There are 10 hidden switches. A switch that is on adds its own fixed numbers to the row, and there is some noise. The rows also spread widely along 12 directions, which tell nothing about the answers.
Some rows, each with its switches (1 for on, 0 for off) after it:
[-12   5 -30  12  13  -6  -8  -2 -15   3   4 -18   5  -1   0   8  16  -2
  -5  -8  -4  -5   4 -16   3  -7   5  22   0  -9] => 0 0 0 0 1 0 1 1 1 0
[ 15   4   7  11  -6   6 -10   3   4  -3  -8  20   7   4   5   2   0 -19
  -8 -10   5   4   1  14  10  -1  14  -3 -14  -6] => 1 1 0 0 0 0 1 0 0 0
[ -8   7  -7  33  12 -20  -1 -18   8  -6   3  10 -12   2  22  -3   1 -16
   1   8  -7  22  -3  -3   1 -17  -6  21 -11 -14] => 1 0 1 1 1 0 0 1 1 0
[ -7  -7  -1   2   6 -10  12   9   4   0 -17  -2  -5  -6   9   8   2  -6
  19  20   9 -12  15  -6   2  11   8   4  10 -16] => 1 0 0 1 1 0 1 0 0 0
[ 13   6  -4   7   3  -2 -25 -14  14 -13   0  14  -5   1  10   2 -14   0
   4  -1   4   3  -9  -6  21 -26  25   2 -11   0] => 0 0 1 0 1 0 1 1 1 0
[-23  -8  -3   4  26 -15   2   7  17  -2  -7 -15  -6  -3   5  -1   6 -15
  34  29  -4  -8  13 -12  15  -5   9  -1   6  -4] => 1 0 0 0 0 1 1 0 1 0
[-14   4 -10   9  10 -14  20 -14   9  -6  25  -2   5   0  20   6   8  -1
  13   5 -11   2  16 -27  -9   8 -16   0   3   6] => 0 0 0 0 0 0 0 1 0 0
[ -7   0  -6   8  14  -4  -1  -5 -13   5  -2  -6   2  18 -14  -1  26   9
 -11  -7  -1  17 -10  -3  -5 -21   9  12  -8   1] => 0 1 1 0 0 1 0 0 0 1
[ -7  -2  -3  13  24 -17  10  -9  18   3 -10   4  -6   6  16   4   7   4
  19  12   6  14  10  -6   4  -8  10   3   0   0] => 1 0 0 1 0 1 1 0 1 1
[ -4  -1  16  12   1  -7  -4  -3 -13 -14   6 -14  -5  11 -19 -11   4  -9
 -15  13  -7   6 -14  -9  -8 -13  -9  15 -11 -11] => 0 0 0 0 1 1 0 0 0 0
[ -7  -6  10  18  -4  -3 -13 -15 -16  -9   4  11  -3  -5   1  -5   2 -22
  -4  14 -11   0  -6 -13  15 -23  14   3 -15  -3] => 0 0 1 0 0 0 0 1 1 1
[  4   6   3  16   4  -6 -10  -7  -5 -11   8   8  -5  12  -8 -12  -4  -4
 -13   3   5  12 -13  -1   2 -17   9  10 -12  -6] => 0 1 1 0 1 1 0 1 0 1
[-10   2   9   7  11  -2 -11  10   1 -10   1 -13  -7  11 -29 -13  11 -15
   1  10   4   6  -5  -1   6  -4   7   4  -7 -10] => 1 0 1 1 1 1 0 0 0 0
[-13   5   2  14  15  -5  -4 -23 -21   1   8  -7  -5  -3  -7  -5   2  10
 -11   7 -11  10  -7 -23  16 -34  24   7 -17  14] => 1 0 1 0 0 0 1 1 0 0
[  0  11   0  37   4  -9  -1 -16  -1  -5   7   3   2  -4  32   1  -7  -4
  -9   2   1  18   2 -15  -1 -12  -6   5 -11   1] => 0 0 0 1 0 0 0 0 1 1
[  3  -7   9  10   5 -11  -1 -17   1 -12   3   9  -9   8 -13  -7   3  -6
   2  14   4   1  -1 -12   7  -6  10  10  -7  -6] => 0 0 1 1 0 1 1 1 1 1
[ -2   3 -11  17   0 -14 -11 -12   6 -21  10  14 -17  12 -15 -13  -2 -15
  -8   6   7   5 -10  -2   0  -2  -5  31  -9 -25] => 1 0 1 1 1 1 1 1 1 1
[ -9   5   5  28  11 -13   8 -30 -11 -16  27   6  -7 -12  -1 -18  -3 -16
 -10  11 -10   7   9 -19  11  -5  -3   9  -9   8] => 0 1 1 1 1 0 1 0 1 1
[-14  17 -35  13   4   6  -5  10   4  -1   0  26  -8  -1  27   8  -1  -6
  -3 -16  19  20   0  10   3   3   3   5  -4  -8] => 0 1 1 1 0 0 0 0 1 1
[ -8  -3   6  21  11 -12  -6 -12  -8   4  -8  -1 -14   7 -13 -14   7 -10
  -9  11  -6  16 -14   8   7 -25   8  21 -11  -9] => 1 0 1 0 0 1 0 0 0 1
[ -4   8   2  18  12 -15   8  -2  17 -18  15  -8  -6  12   0  -9   2  -7
   4   6   5   7  10 -17  -7  14 -17  13  -1 -10] => 1 1 1 1 0 0 1 0 0 0
[ 18  -2  -6  14  -6  -9 -22 -17   2  -9  -4   7 -11   6 -14 -10  -3 -16
 -11  -4   1  -3 -10  10  12  -7   3  34  -5 -23] => 0 0 1 0 0 0 1 1 1 0
[ -2  15 -14  18   7  -6 -24  11  20 -13   6   2  -8  19   8  -7   1 -14
  -4  -7   7  20 -16  10  -3 -14 -11  19  -9 -19] => 0 1 1 0 0 1 0 0 0 0
[ 13  -9  27  20   0 -16  13 -23  -7 -12  -5  16  -1  18   1   0   7   3
  -6  18   2  12  -4 -17  -9 -17  10  10 -15 -12] => 1 1 1 1 1 1 0 1 0 1
[  4   1  -7  21  16 -22  11   3  17  12 -24   3 -13   7  29   3  -8  10
  12  15  14  24   3   9 -10  -6  -1  16   8 -15] => 0 0 1 0 1 0 0 1 0 1
[ -3  -3   6  15   9  -9  11 -13 -11   9 -11   6   0   3  15   3  16   1
  -4   3  -6  16   2  -2  -3 -16   8   3  -6   1] => 0 1 0 1 0 0 0 0 0 1

New rows. What belongs after each?
[ -9  -1 -11   2  16  -6 -13   1 -11   7 -11 -20  -3  -2 -17  -3  13  -5
   1   2  -6  -6  -5   0  16 -19  20  16  -1  -7] => 1 0 0 0 1 0 1 0 0 0
[ -2   8  -9  27  11  -9 -16 -13   0 -11   8   8   0  11   4  -3   5 -10
  -4   0   3   8  -4 -14  11 -20  16  14 -18  -8] => 1 1 1 1 0 1 1 1 1 1
[ -2  -1 -12   0  -1  -3  -6 -13   1 -10  -1  16  -9   9   7  13   7   3
   1  -3   3   4  -6 -13  -1 -11   6  15  -8 -13] => 0 0 1 1 0 0 1 1 1 0
[  5   8  14  19  -9   4 -16   3   2 -18   9  10   0   4  -2  -7 -13 -10
  -6   2  14   6  -4 -12  11  -2  16  -8 -16  -4] => 1 0 1 1 0 0 0 1 0 1
[ -7   2  -3   5   5   3 -20  -1  -5 -14  -5   3  -5   2   4   8   2   5
   0   4   8   2  -9 -22   9 -27  23   1 -10  -3] => 0 0 1 1 1 0 1 0 1 1
[-11   5  -5  -7  -5  15 -16  13  -8 -11  -7   8  -8   3  -6   9   0   3
  -2  -1  15  -2 -10 -11   9 -11  24  -4 -11  -7] => 1 0 1 1 0 0 1 0 0 0
[ -2   0   1  13  12  -9   9   0   2   7  -5   0   8   1  16   7   4   3
   9   6   4   9   9 -10   2  -6  18  -9  -3   6] => 1 0 0 0 1 0 0 1 0 1
[ -1  13  -7  17  10  -3 -14   0   9 -12  14   0   5   9  10   1  -2  -4
   2  -4   4   6   2 -19   9 -11  11   1 -13   0] => 1 1 1 0 0 0 1 1 0 0
[  5   1  13  28   6 -18  -1 -14  16 -10  -2  19   1  16  26   7   5  -6
   9  11   0  19  -2 -13  -6 -24   7   1 -16  -9] => 1 0 1 1 1 1 0 1 0 1
[  6   1  -5  13   4  -4 -13  -8  -4  -7 -11  11  -2   8   6   5   4   1
  -7   1   9   7  -7  -7   7 -24  20  12 -12  -9] => 1 1 1 0 1 0 1 0 1 1
[  0   6   4   9   1  -3  13  -1   3 -10   8  12  -3  12   5   7   0   8
  -9   1   9  17   1 -15 -16   3  -5   3 -13  -4] => 1 0 1 0 1 0 1 1 0 0
[ 10  -2  21   1  -8   6 -10  -7  -2 -10 -12  19  -8  16  -2   9   5   5
 -11  -1   4  16 -17  -5  -6 -22  10   0 -21  -6] => 0 0 1 1 0 0 1 0 0 0
[  1  -2 -14  14  21 -13  -1  -2  14   9 -12  -5  10   7  12   5  19  -7
  22   0   7   0  16  -1  13  -3  20   4   6  -7] => 1 1 0 1 0 1 0 0 1 1
[ -7   7  -4   6  -7   8  -2   2  -3  -6   1  20   0   6  12  14   6  -4
  -5  -7   9  11  -1  -8  -3  -3   7  -4 -13  -5] => 1 0 1 1 0 0 0 0 0 0
[ 11   1   8  10 -14  -2 -18 -10  -2 -24  12  17  -2   4 -15  -6  -5 -24
 -12   2  -1  -9  -7  -5  10  -5   7  11 -17 -16] => 1 0 1 0 1 0 1 1 0 0
[ -8  -1   1  13  13 -10  -6  -5   8   3  -1   2  -2  12   2   0  18 -14
   8   1 -11  15  -2   2   4 -15   4   8  -8  -6] => 1 0 1 0 0 0 0 1 0 0
[ -7   2   1  16   3  -1  -3 -15  -8 -17  15   8   2   4   2  -1   4 -12
  -7   8  -4   0   1 -22   3 -13   3   3 -16   2] => 0 1 1 0 0 1 1 0 1 0
[ -1   8  -7  15  -1   6 -28  11   7 -13 -12  32  -6  14  14   6   4 -19
  -3  -4  13  20 -19  12   8 -27  21   2 -23 -19] => 1 1 1 1 1 1 0 0 1 1
[-12   2  14  11   6  -5   2   5   8 -12  11   0   0   7   2  -4   3 -15
  11  15  -2   9   5 -17   1  -1   0 -10 -10   0] => 1 0 1 0 0 0 0 1 0 0
[-12   3 -18  14   5 -12  -5  -5  -3  -5   1   6  -4   0  11   4   3  -9
   4   6  -2   0  -1  -9   5 -14   8  15  -3 -12] => 1 0 1 0 1 0 0 1 0 1
[ 12   5   9   8   2  -5  -4  -4  16 -14  -7  19 -11  18   8   2  -6  15
  -3   0  18  20 -10  -6  -5 -12  10   5 -13  -8] => 1 1 1 1 0 0 1 0 0 1
[ -5  10   1   0   2   4 -30   4   9 -19  -3   7 -13  11   9   2 -13  14
  -1   5   8  17 -29 -12   7 -43  19  -3 -16  -1] => 0 0 1 0 1 0 0 0 0 1
[ 16  -3   9   9 -10  -9  -8   0  22 -19  -2  22  -8   9  -1  -7 -14 -19
   4  11  10  -1  -5  14   2   6   0   7  -3 -20] => 1 0 0 0 1 1 0 0 0 1
[-11  -4   4  17  17 -18   3 -14  -4   0 -10  -1 -20  -5   1 -15  -1  -7
   6  20  -5   7  -1   1  13 -16   6  17   0  -6] => 0 1 1 1 0 0 1 0 0 1
[  4  12  10  23  -9  -6 -26 -15   1 -32  29   7   4  13   0 -13  -8 -16
 -16  -3  -9   4 -18 -23   7 -25  -1   9 -25  -7] => 1 1 0 0 0 0 0 1 0 1
[ -2   0  -6  12   1 -12   5  -3  18  -5  -9  17 -10   2  22   5  -3  -7
  15  10  11   5   7  -1   2   3   4   6   3 -13] => 1 0 1 1 0 0 0 0 0 1
[-14   2   2  -3   1  11  -5  14 -14  -2  -2   3   2   5  -7   3  19 -11
  -5  -7   0   6  -4   1   1  -4   8  -8 -10  -2] => 0 1 0 1 0 0 0 0 0 0
[ -7 -16  23  14   4  -9   6  -9 -19  -2 -14  -1   9  11  -1  10  30 -10
  -1  17 -10   7   2 -24  -9 -23  10   3 -14  -7] => 1 0 1 0 1 0 0 0 1 1
[ -4  -2  -2  24  -1  -7  -5  21  -4   5 -18   4  -1  -2   4  -4   3 -30
   1  10  10   2   4  14   4   9   6  10  -1 -25] => 1 0 1 0 1 0 0 1 0 1
[  5  -6   6 -14   7   6   0   7   8  -6 -16  14  -1  15   1  12   7  12
   7   4  13  10  -5  -2  -2 -13  22 -12  -9   1] => 0 1 0 0 1 1 1 0 1 0
[ 15  -1  12  24  -4  -9 -14 -21   8 -14  -3  19  -4   2   9  -2 -13 -10
  -1  12   6  -2  -3  -8  15 -18  18   6 -14  -7] => 1 0 1 1 0 1 1 0 0 1
[  9  -6   7   5  -7  -7  -2  -4  14 -24   0  24   3  21  13  13   5  -2
   9   9   8  -4   0 -21  -9  -8   5   2 -13 -15] => 1 1 1 0 0 1 1 0 0 1
[ -1   1   5  22   8 -10   4 -22   1  -3   5  16   1  -9  22   3  -5  -8
  -1   9  -5  10   7 -11  11 -17  13  -4 -13  10] => 1 0 0 0 1 0 1 0 1 1
[ -3  -5  -1  12  16 -14   8 -11   3   7  -5  -8   2  15  -6   3  27  -3
   6   3  -3   8   7  -6  -5  -4   1  15   0  -9] => 1 0 1 1 0 1 0 0 0 0
[-15  -2 -12 -11 -12  13   4  -9 -11 -14   9  41  -9  -3   3  15   3  -9
  -5   2   2  -1  -2  -7   1  -4   9  -6 -15   1] => 0 0 1 0 0 1 1 0 1 0
[ -5  -8  12  -1   1  -7  15  -4   5 -10  -1  21  -9   1   3  -2   6 -21
   5  14  -8   4   6   8  -4   6  -9   1  -4  -8] => 0 1 0 0 1 0 1 0 0 0
[ -4   5  -3  -2   7  -2   9   4  11   2 -11  13 -10  13  15  11   7  13
   2  -7   9  29  -7  10 -16  -3  -3   1  -3  -5] => 0 0 0 1 1 0 0 0 0 0
[ 17  -2  -5  20   6 -17   6  -6  15   4 -16  -3   0   8  14   8   3  -1
   6   3  11   0  12   1  -4   8  -3  23   6 -20] => 1 0 1 0 0 0 1 0 0 0
[ -5   7   2  -6   4   3 -17   3   1 -11  -1   1 -21   3 -20 -14 -19  11
  -9   6  12   8 -21   1  14 -18  19   5  -8   1] => 1 0 0 0 0 0 1 0 0 1
[  0  -4  -6 -10 -12   5 -13   7  -1 -16  -8  19   0  20   8  17   9   7
   4  -1  10  -3 -13 -17  -7 -18  16   1  -8 -16] => 0 1 1 0 0 0 0 1 0 1
[ 8  4 -2  2  8  1  4 -4  5  6 -7  5  3 11  7  9  0 18  1 -6 13 18  0 -5
  1 -6 19 -4 -5  4] => 1 0 0 0 0 0 0 1 1 0
[ -2  12 -12  24  13  -6 -16  -5   8   3  -4  14  -2   2  23   9   7 -14
   2  -7  -2  18  -1   3  11 -21  16   5 -15  -6] => 1 0 1 1 1 0 1 1 0 0
[-16   1  -5  22   6  -7   1 -13  -3  -4   0  23 -11  -1  10   1  11 -17
  -7   2  -4  18  -2  -1   1 -11   0  12 -16  -8] => 1 0 1 1 0 0 1 0 1 1
[ -5  -6  13   8   0  -8  13   5  -4  -1  -5  -2  -4   2  -1  -6   3 -13
   4  16  -2   3   5   1  -5  10  -7   3   1  -9] => 0 0 0 0 0 0 0 1 0 0
[ -8  -5  -3 -15  -9  15 -19  13 -19  -6 -18   7  -3   7 -12   9  11  -5
   0   0   6 -11 -15  -2  14 -18  31  -1  -8 -16] => 1 1 0 1 0 0 0 0 0 0
[-11   7  -1   6  -3  -3 -10  -8   4 -17  18  14  -1  10   7   4   2  -4
  -1  -2  -7   8 -10 -19   1 -20   6  -3 -19   1] => 1 0 0 0 0 0 0 1 0 1
[ 14  -5   7   5  -2   1 -25  15  15  -7 -23   4  -1  22 -10   5  19 -10
   3  -7  16   6  -8   9  -3  -3   9   9  -7 -24] => 0 0 1 1 0 0 1 0 1 1
[  8  -2  14  -2 -11   7 -21  12   7 -12 -12  30  -7  17 -11  -1   1 -14
  -5  -1  10  15 -19  14   3 -13  21  -6 -19 -13] => 1 0 1 0 1 0 0 1 0 1
[ -6  10   4   7   0   2 -37  11  17 -26   7   3   0  25  -5   2  16 -10
   1  -9   2  15 -22 -13  -2 -28   7   0 -21 -13] => 1 0 1 1 1 0 0 0 0 1
[ -2  10  -8   9  -7  -3 -10 -22  -6 -20  17  22  -8  13  -1   4   2   6
 -17 -10   1  15 -18 -16  -4 -21   5  16 -19  -9] => 1 0 1 1 1 0 0 1 0 1
[-10   8 -11  16  18 -15  -1 -13  14 -20  17   6 -13  13   8  -5  -2   6
   0   7   4  20  -7 -16  -6 -17  -8  15 -10  -1] => 0 1 1 0 1 1 1 0 1 1
[  8  11  -5  19  -1  -5 -15  -8  14 -12  11   1   5  -9  23   1 -17 -12
   5   0   0 -10   7 -11  17  -6   5  -2  -5   1] => 0 0 0 0 0 0 1 0 0 0
[  4  -3  27  10  -3  -3  -2  -2   1 -17   5   3  -4  17 -14  -6   2  -6
  -3  13   4   8  -6 -13  -7  -2  -2   1 -13 -10] => 0 0 1 1 0 1 0 1 0 0
[  6   5  -5  32  11 -20  -4  -4   9   3 -13 -10   1   8  30   6   3   4
   2   5   4  16   1  -8  -9 -18  -4  18   1 -13] => 0 0 1 0 1 0 0 0 0 1
[ 11  -2 -13   5   0   4 -11 -10  -2   5  -6  12  12  -1  -1  13  20  -9
   1 -17   7  -9  13  -1  14   2  23   2  -1  -3] => 0 0 1 1 0 0 1 0 1 1
[ -7  -3  -7   9   1   1   0  19   6   2 -22  13  -5  -5  25  13  -1 -17
  12  13  14   2  10   4   2   7   3  -2   1 -15] => 0 0 1 0 0 0 1 0 1 0
[ -9 -12  18  -5  -4   2  11  -5 -16 -14   2  16  -1   6  -8   4  12 -10
   1  21  -4  -4   1 -17  -3 -11   8 -10 -10  -1] => 0 1 1 0 1 1 0 0 0 0
[  0  10 -19  15  -1   0 -17   6   2  -6   7  18   7   1  15   4   6 -24
  -5 -15  -2   2   0   7   8  -6   8   3 -13  -8] => 0 1 0 0 1 0 1 1 0 1
[  1  -7   1  -3  -7   5   5   7  -8  -3  -9   7  -8  -7 -10  -3  -9  -3
  -5  10  17  -6   4   2   5  15   9   0   3  -6] => 0 0 0 0 0 0 1 0 1 1
[  8  -2  18  28   4  -8  11 -15 -25   5  -6  -7  14 -13   7   2  -3   0
  -7  14   2  -8  17 -26  10  -7  26  -4  -9   6] => 1 0 0 1 1 0 1 1 0 1
[  1  -5   8  15  13  -9   3  -9   8  -1   3   8  10   4  -6   1  22 -21
  10   4  -4   0  16  -4   8   1  13  -4  -7   1] => 1 0 1 1 1 1 1 0 0 1
[ -7  -2  -6  22  22 -17  -3 -15   1   5  -9  -4   4  11  15   8  21   3
   7   8  -5  17  -2 -15   0 -35  14  12  -9  -2] => 1 0 1 0 1 1 0 0 1 1
[-14 -13  21  10  17 -17  10  -2  -8  -4 -18  -4 -11  13  -5  -4  17  -1
  11  28  -2  14  -4 -16  -4 -20  13  10  -6 -14] => 1 1 1 1 1 0 0 1 1 1
[ -4   4  -5  10   2   1 -16   6  -2  -4 -20   5 -11   5  19  14   0   4
   1   3   7   9 -12  -8  -1 -26  12   9 -11 -13] => 0 0 1 1 0 0 1 0 0 0
[  3 -17  26   0   2 -16   9  -7   9 -12  -3  -2   2  20 -11   1  15  -1
  17  21  -2  -3   6 -24  -6  -2   5   1   0  -9] => 1 0 1 0 0 0 0 1 0 1
[ -1   1   0  -2  -7   1 -18  -6 -13 -11  -5   2 -10  22 -13   5  11  11
 -18  -5  -2  11 -28  -9 -10 -30   3  24 -15 -18] => 0 0 1 0 0 0 0 1 0 0
[ -2   9  -2  16   5   2   0   8  16   1  -3  25  12  10  41  19  16  -9
   9 -13   3  24   7   1  -8  -7   5 -21 -14   4] => 0 1 0 1 0 0 0 0 0 1
[  6   5   9  23   1  -9  -1 -28  12 -12  14  24  -6  -2  21  -5 -15  -5
  -4   6  -1  20   0  -7   7 -13   0  -1 -13  11] => 0 0 1 0 0 0 0 0 1 1
[ 12  -5  10  20   4 -11  10 -12  12  -3   4   2  11   4   8   1   8  -8
   5   3   3   7  18 -11  -3  12  -5  -1   0   3] => 0 0 1 0 0 0 0 0 1 1
[ 23   5   4  21  -4  -4  -6   7  13  -6 -16  15   5   9  27  10  -7  -5
   5  -1  19   3   8  -2  -2   6   8   2  -6 -18] => 0 1 1 1 0 0 1 1 0 0
[  4  12 -12  29   0  -5 -14   7   0  -4  -6 -11   2  -3  23   3 -15  -3
  -4   4  15  -1   3 -12   7  -7   5  13  -2 -15] => 1 0 1 0 0 0 0 0 0 0
[-10   4  10  13  -1   1   6   2   0 -14   8  17  -2   3  11  -2   2 -12
   1   7   5  12   4 -10  -4   2  -2 -10  -9   0] => 0 1 1 1 0 0 0 0 0 1
[  2  14 -14  14  11   0 -12  -5  12  -1  -2  17 -13   9  10   1  -6   5
  -6 -11  14  27  -9   7   8 -11  12  11 -14  -5] => 1 0 1 1 0 0 1 1 1 0
[  3   8  -3  16  16 -12  -2 -20  12  -9  10   5   0  10  10   6   6   8
   3  -4   2  18   4 -20   3 -15  10   5 -13   4] => 1 0 1 1 1 0 1 1 1 0
[ -8   5  -3  12   3  -4  -7 -10 -10 -13   5   2 -12   3   5  -9 -12   7
 -12   7   2  13 -16 -12   3 -24   3  12  -8  -3] => 0 1 0 0 0 0 0 0 1 1
[-10   1  22  -7  14  -3   6 -19  -7  -4   3  -5 -25   8 -22 -17  -9  27
 -14  10  -5  30 -24  -4   0 -29   4   5 -10  17] => 0 0 0 0 0 0 0 0 0 0
[-12   2   0  22   8  -5  15  -7 -28   4  11 -10   9  -7   3   0  11  -9
 -13   4 -11  -1  12 -21  -2  -1  -1   5  -9   5] => 0 1 0 0 0 0 1 1 0 0
[  0   0   0  14  -4  -2 -16 -23  -5  -9   0  27  -2   7  13   9  11 -10
  -4  -5  -8  14 -12  -8   6 -31  15   4 -20  -4] => 0 0 1 1 0 0 0 1 1 1
[-11  -1  -5  -2   6  -4   4  -3   6  -7   3  15  -8   5   1   3   1   3
   6   8   4   3  -1  -6   2  -5  10   0  -6   0] => 1 0 0 0 0 1 1 0 0 1
